The rows are grouped in 2 different ways at once. Each group adds its own fixed numbers to the row, and there is some noise. The rows also spread widely along 4 directions, which tell nothing about the answers.
In the rows, 128 means zero.
Known rows, each followed by its group in each grouping:
[106  89 167 138 121 111 135 117 128 117 135 149 113 118 114 155 112 155
  92 110 120 149 115 122 132 143 119 126 173 134  99  96] => Q777 (0)
[153 135 132 101 151 160 132 117 130 107 145 139 125 118 131 100 129 111
 146 117 126 145 107 121 150 115 146 126 124 117 156 123] => Q834 (1)
[130 133 115 129 128 138 128 123 123 116 131 126 117 133 134 115 129 117
 148 119 143 143 116 132 133 124 126 123 121 137 134 116] => Q225 (2)
[100 141 100 139 117 134 129 130  83 115 125 141  89 133 121 126  99 142
 103 129  95 114 150 125 144 133 119 124 148 155 152  94] => Q834 (2)
[125 112 130 138 128 126 124 124 139 133 157 146 113 126 146 134 125 151
 103 111 134 150 115 122 138 139 128 126 150 139 113 119] => Q569 (3)
[129 119 154 130 150 151 152 107 134 108 160 159 116 125 147 142 119 157
 146  98 115 140  87 120 150 139 122 147 161 122 143  96] => Q777 (3)
[145 146 121 132 165 168 147 104 104 130 137 144 121 121 138 122 125 141
 109 133 112 146 139 136 154 140 136 119 135 147 179 103] => Q797 (0)
[145 127 147 105 153 145 124 108 149 147 148 141 122 114 132 127 151 113
 133  88 145 160 145 138 136 112 155 109 120 123 125 130] => Q797 (1)
[111 176  67 132 136  97 120 148 121 149  74  96 129 139 112  82 119  95
  78 141 149  82 177 193 129 117 136 119  95 157 151 160] => Q225 (1)
[127 112 133 138  95  80 114 148 151 129 102 114 152 132  84 100 124 132
  93 147 148 107 113 116 117 126 107 136 109 119  99 154] => Q569 (0)
[101 171  84 125 114 123 123 137 116 137  97 103 109 127 110  90 117 105
 105 143 122  92 175 154 136 116 117 114  97 142 142 124] => Q834 (2)
[123  95 163 115 113 105 112 120 175 149 143 135 123  99 106 143 157 117
 126  77 155 166 142 124 105 112 158 104 122 117  59 143] => Q797 (1)
[130 111 138 138 117 110 125 127 128 139 135 131 125 124 123 126 115 145
  78 131 138 142 130 128 136 141 118 122 145 140 118 129] => Q569 (0)
[141 144 117 127 149 146 134 120 150 114 122 126 139 132 128 105 137 129
 155 127 153 128  83 137 132 130 138 147 114 116 140 135] => Q225 (3)
[105 113 127 153 121 121 145 144 107  94 104 158 136 146  85 115 109 187
 127 131  98  77 113 102 117 142 115 169 134 131 138 120] => Q797 (3)
[ 90 106 118 154 103  91 127 148 110 127  86 136 128 131  67 115 110 171
  72 145 110  94 152 126 112 140 116 135 133 142 111 128] => Q797 (0)

New rows. What belongs after each?
[130 100 154 125 100  95 110 134 160 141 137 120 142 114 115 128 133 127
  94 122 158 152 117 122 123 127 125 115 129 125  84 137] => Q569 (0)
[109 152 104 137 137 139 130 125 112 128 113 127 113 119 118 112 103 133
  82 137 115 129 153 147 143 140 125 111 142 146 157 102] => Q834 (0)
[114 134 134 114 133 107 129 129 155 136 117 117 125 117 119 113 135 109
 116 105 143 121 138 159 135 109 131 117 117 120 105 146] => Q777 (1)
[130 125 126 130 146 125 128 123 109 110 127 150 111 132 127 128 123 131
 120 111 132 138 116 138 132 132 138 137 153 147 143 129] => Q225 (1)
[101 145  97 148 132 122 134 147 111 112  89 135 135 142  94  99 110 167
 110 139 111  66 133 128 122 135 116 165 111 136 151 131] => Q797 (3)
[124 112 129 140 102  89 114 132 145 140 123 121 136 124 111 121 119 133
  79 133 147 135 129 130 123 128 115 116 126 135 102 136] => Q569 (0)
[156 129 169 109 163 167 148  96 174 118 181 134 135 108 157 125 152 123
 178  95 143 170  68 130 157 123 136 133 128  93 128 114] => Q777 (3)
[140 183  82 128 172 153 151 135  95 116  91 129 140 157 112  68 104 125
 118 148 106  64 155 152 148 113 124 144  96 146 211 137] => Q797 (1)
[142 131 142 104 138 137 127 123 143 117 142 133 122 114 119 106 131 110
 143 115 136 143 114 124 143 115 141 119 125 112 131 131] => Q834 (1)
[116  96 162 121 112 121 113 119 150 127 146 134 116  95 111 140 137 127
 109 114 141 177 116 111 125 136 137 109 141 126  84 105] => Q834 (0)
[151 123 138 120 147 134 122 125 119 124 157 150 115 134 144 126 120 129
 109 116 130 144 118 124 148 125 133 126 148 139 145 132] => Q569 (1)
[132 131 144 112 124 105 137 131 162 123 116 117 139 122 111 102 129 108
 133 107 145 112 118 145 129 110 127 127 116 107 111 150] => Q777 (1)
[124 133 123 139 139 141 135 111 115 132 115 142 131 127 117 117 124 143
 104 134 122 125 142 133 131 132 125 121 128 143 151 114] => Q797 (0)
[110 128 120 128 122 112 123 146 120 119 113 135 110 122  95 111 111 122
 100 131 122 104 147 132 127 129 134 131 132 137 133 128] => Q834 (1)
[108 145 118 124 133 102 139 141 126 119  99 123 123 137 106 106 110 129
 107 127 120  79 141 153 133 120 114 138 135 132 139 137] => Q777 (1)
[133 128 131 129 126 106 118 120 155 136 112 109 143 114 110 104 142 111
 117 130 169 146 119 148 119 131 132 121 105 124 104 143] => Q225 (0)
[150 136 133 112 158 156 144 125 122 110 128 143 132 139 113 103 131 128
 152 117 122 117 115 119 140 113 136 138 117 120 160 129] => Q797 (1)
[112 130 113 148 156 160 144 126  89 105 130 170 114 143 123 131 104 185
 118 126  92 107 125 111 137 146 123 159 156 146 170  97] => Q797 (3)
[ 87 135 113 129  85 107 113 136 120 144 122 113  93 108 117 127 123 122
  85 119 132 129 174 134 129 125 127  94 127 148  98 110] => Q834 (2)
[139 120 156 117 166 148 149 113 117 104 152 156 109 137 137 137 118 137
 136 102 116 142 100 130 156 124 128 140 164 123 151 108] => Q777 (1)
[128 111 143 142 130 127 125 130 134 116 157 151 120 131 140 134 121 158
 114 115 124 136  94 108 137 140 119 143 149 133 119 118] => Q569 (3)
[146 117 142 133 158 151 138 100 125 115 147 145 127 122 139 134 129 132
 130 123 144 173  94 132 144 145 138 130 149 141 142 108] => Q225 (0)
[126 134 114 141 129 129 129 129 125 126 138 137 118 138 140 115 116 150
 100 127 123 116 114 126 142 134 116 143 137 139 142 121] => Q569 (3)
[ 95 107 131 143 115 107 123 134 107 131 116 154 106 134  98 144 113 159
  79 110 110 115 167 129 121 130 140 124 151 152 117 123] => Q797 (1)
[144 114 140 131 114 108 121 132 150 127 135 121 153 121 111 105 127 126
 108 132 149 131 102 118 132 123 116 127 113 119 102 141] => Q569 (0)
[103 134 116 133 124 113 116 138 110 134 117 139  94 115 111 130 118 129
  80 119 116 118 165 148 134 131 140 118 148 150 133 117] => Q834 (1)
[116 130 107 147 133 119 130 130 125 112 108 139 121 137 121 117 119 154
 123 134 129 115 108 139 123 146 128 159 139 139 138 119] => Q225 (3)
[139 155 105 119 149 124 128 129 121 128 109 122 125 130 130 102 127 107
 122 126 144 123 132 166 135 120 141 125 118 145 155 144] => Q225 (1)
[196 125 180  90 169 191 139  85 174 108 190 134 142  89 148 112 160 102
 195 107 153 215  53  99 155 120 153 111 120  82 137 108] => Q834 (0)
[147 107 160 121 132 143 138 119 141  93 145 148 136 111 108 115 122 134
 150 128 130 157  78  93 138 133 133 137 135 102 128 105] => Q834 (0)
[131 125 115 137 136 117 133 143  92 109 122 150 116 157 121 108  96 145
  87 135 109  99 123 127 142 128 113 149 151 149 156 137] => Q569 (1)
